All groups share one centre, and each spreads out both ways along 5 directions, with some noise.
Known rows, each followed by its group:
[-0.29  0.13 -0.08  4.40  0.37  3.16 -3.25 -2.36]  tus
[-0.21  0.55 -2.37  1.74 -0.93  3.32 -2.48  0.43]  burob
[ 7.25  0.01 -0.34  1.46  1.62  0.28  2.38  5.49]  ropi
[-0.89  1.94  1.28  4.16 -1.89  2.81  1.62  2.30]  burob
[ 2.18 -3.66 -3.10 -1.93  1.08  1.54 -2.89  0.28]  burob
[-3.86  0.15 -4.32 -2.16  2.93 -0.46  1.09 -3.96]  nam
[ 3.11 -0.23  1.94  0.77 -0.75 -0.45 -0.47  3.76]  ropi
[-2.06  2.42 -0.86  0.90 -0.50  0.56 -1.30 -2.11]  nam
[ 2.09 -1.85 -0.88  1.71  0.46  1.86 -4.03  1.34]  burob
[-0.27  0.06 -3.59 -3.94  1.25 -0.95 -1.85 -4.87]  burob
[-0.23  0.29 -2.07  1.38  0.42  2.42  2.75  0.86]  tus
[ 2.46  0.22  0.44 -0.18  1.61 -1.47 -0.17 -0.22]  zutor
[-1.74 -3.82 -0.93  0.05 -2.20  4.35  1.40 -0.92]  zutor
[ 0.32  0.72 -0.27  4.06 -1.68  3.74 -1.72  2.62]  burob
[ 1.31  2.66  2.64  2.26 -0.10 -1.38 -4.08  0.05]  ropi
[ 4.80 -2.96  5.63  2.30  2.73 -3.28 -0.81  2.59]  burob
[-1.03 -3.79 -0.10  2.32 -0.03  3.39 -1.77 -0.94]  zutor
[ 2.54  1.87 -2.85 -4.38  1.18 -2.95 -0.73 -0.82]  nam
[ 1.16  2.85  2.31 -1.32 -2.92 -0.76  4.35 -2.26]  nam
[ 1.80  1.67 -1.37  1.12  0.62  0.58 -4.24 -0.64]  tus
[-0.21 -1.66  0.80 -3.84 -0.46 -2.76  1.05  1.73]  tus
[ 3.80 -4.78  1.69  4.79  1.49  3.92 -0.38  0.58]  zutor
[ 1.12  0.67 -2.82  1.19  2.71  1.22  0.65 -2.73]  ropi
[ 0.00  0.13 -4.22  1.17  1.15  1.95 -1.99  4.48]  tus
[ 1.27 -0.08 -3.05 -1.99 -0.03  0.96  1.68  0.03]  ropi
[-0.90 -0.82  1.32  1.65  0.23  0.42 -0.82 -0.84]  ropi
[ 3.35  3.18 -1.04  0.18 -0.72 -0.97 -7.15  2.86]  nam
[ 3.29 -1.81  0.51  4.11  0.58  4.04 -1.28 -0.79]  zutor
[ 3.97  3.68  3.44  1.34 -3.94  0.22 -1.57  0.38]  nam
[ 1.06  0.00  1.85  1.10 -1.35  1.07  1.89 -0.80]  nam
[-0.60 -1.93 -1.40  0.20 -0.12  2.31  0.07 -0.04]  ropi
[-2.13 -1.33  3.07 -4.75 -1.41 -4.34 -1.11 -3.12]  tus
[ 1.26  2.96 -2.48 -1.55  0.48 -1.40 -4.42 -0.81]  tus
[-0.45  0.35  0.70  0.78 -0.25 -0.72 -0.44  4.51]  zutor
[ 6.23  2.08  1.43  2.05  3.27 -2.49 -0.91  0.97]  zutor

New rows, each followed by its group:
[ 0.02  0.83 -0.07  2.77 -1.31  2.20 -1.44  2.93]  zutor
[-3.22 -2.27  1.35 -3.30 -0.85 -1.96  3.10 -0.94]  tus
[ 2.46  1.06  1.76 -0.12 -2.03 -0.62  0.26  3.46]  nam
[ 0.28 -0.06 -0.48 -2.20 -1.11 -0.47  0.98  0.10]  ropi
[ 3.99 -0.02 -1.24  3.71  2.96  2.03 -0.38  1.11]  ropi
[-2.26 -0.53 -1.08 -0.77 -1.80  1.44 -0.01  0.31]  zutor
[ 0.45  3.42 -0.23 -0.89 -0.65 -1.46 -3.19 -1.59]  ropi
[-2.07 -0.69 -2.14  0.06  0.45  0.47 -3.55  1.96]  tus
[ 2.64  1.34 -0.16  2.59 -0.90  2.44 -0.37  1.27]  zutor
[ 4.53  7.39 -4.63 -5.63  0.50 -4.43 -2.04 -1.28]  tus
[ 0.92  0.17  2.13  4.68  0.02  1.55 -2.28  1.47]  burob
[-2.43  2.05 -0.32  1.74 -0.58  1.23  0.24 -2.47]  burob
[-2.18 -2.01 -1.72 -2.69 -1.67  1.50  0.88 -0.82]  ropi
[ 0.75 -0.75 -2.43 -2.52  2.37 -0.85  1.50 -3.74]  nam
[-2.10 -2.60  3.54 -2.21 -1.16 -2.05  1.11 -2.75]  tus
[ 3.42 -0.20  0.96 -0.74  2.66 -2.99  0.60 -0.21]  zutor
[-2.38  2.20 -0.50  4.16 -0.83  2.56 -5.59 -0.13]  nam
[-1.79 -2.18  2.15 -0.07 -0.60 -0.52 -2.92 -1.48]  tus
[-0.23  1.32 -0.26  3.91  0.05  3.23 -1.15 -3.73]  tus
[ 4.29 -0.13 -1.02 -2.99  0.97 -1.84 -0.21  0.12]  nam
[-2.05  2.93  4.73  4.17  0.01 -1.00  3.30 -1.41]  burob
[-2.74 -0.57 -0.67 -3.63 -0.38 -2.44 -1.81 -0.24]  tus
[-1.24  0.33 -1.98  2.70  0.82  1.73 -5.38  1.21]  nam
[-2.27 -3.08  1.10 -2.65 -0.59 -0.48  4.75 -1.04]  ropi
[-0.35  2.34 -0.20  0.31 -0.55  0.72 -0.12 -5.17]  nam
[-1.64 -3.43  3.97  3.67 -0.12  1.77  5.95  2.37]  burob
[-4.78 -2.35 -3.48  0.87  0.42  2.99  2.31  3.19]  tus
[-0.97 -0.13 -0.07 -2.10 -0.73 -0.82  1.21 -1.35]  ropi
[ 2.07 -1.18 -2.46 -3.55  1.23 -1.04 -1.75 -1.70]  burob
[ 0.18  3.64 -0.27 -1.87  0.92 -3.06 -1.28 -4.27]  burob
[-1.19  0.48 -0.82 -0.79 -0.23  0.54  4.02 -1.51]  tus
[ 3.55  2.72  0.38 -0.19 -0.09 -1.71 -2.21  1.21]  burob
[ 0.28 -3.77  0.77 -0.22  1.05  0.44  2.32  0.26]  burob
[ 4.69  2.52 -4.62 -2.69 -0.21  0.57  0.36  1.67]  ropi
[ 3.58  1.53 -1.27  0.05  1.20 -0.33  0.54  0.72]  ropi
[-1.25  1.80 -0.75  4.01 -0.91  2.71 -4.42  1.79]  zutor
[-0.33 -0.79  3.90 -0.70 -0.89 -1.94 -2.60 -5.15]  tus
[ 3.34  1.31 -2.69  6.59  1.49  4.91 -5.32  1.69]  tus
[-0.81 -1.45  2.41 -1.49 -0.86 -1.12  2.74 -2.34]  tus
[ 1.99 -0.20 -0.86  6.21  0.84  5.15 -0.16  0.84]  tus
[ 4.76 -3.47 -1.68 -0.65  1.19  0.88 -4.77  2.56]  burob
[-0.46  0.19 -0.03  3.64 -0.41  2.00 -4.67  3.43]  nam
[ 0.44 -4.55 -0.81  1.15  1.98  1.27  0.44  4.10]  nam
[-3.76 -0.15  1.00  0.56 -0.70  0.82 -0.10 -5.02]  tus
[-0.63 -0.86 -1.83  0.60  0.52  1.35 -0.77  2.51]  tus
[-2.81  0.43 -1.04  0.67 -2.27  1.98 -1.18  1.74]  zutor
[-2.58 -2.68  1.08  0.61  0.03 -0.18 -6.38  0.37]  tus
[-0.15 -1.09  3.11  4.14 -0.52  1.60  2.64  2.58]  burob
[-0.70 -1.62  2.54 -0.32 -0.62 -0.67 -1.52 -2.15]  tus
[ 3.35 -5.44  1.37  1.43  0.26  1.96  1.48  5.65]  burob
[-0.21 -1.13 -1.14  2.44  0.93  1.53 -3.96  3.75]  nam
[ 0.63 -3.06  2.18  1.22  0.13 -0.07 -5.02  1.54]  tus
[ 4.41 -0.32 -0.16  0.09  2.13 -0.25  0.10 -4.04]  zutor
[-0.81  2.95  0.95  2.68 -2.00  1.72 -2.40 -1.97]  nam
[ 0.24 -1.80 -2.99  0.19  3.33  0.98 -2.65 -2.38]  nam
[ 2.86  5.23 -4.81  0.79  1.24  1.20 -2.87 -0.30]  tus
[-2.82  1.49 -2.91  1.66 -1.36  3.96 -1.05 -1.76]  burob
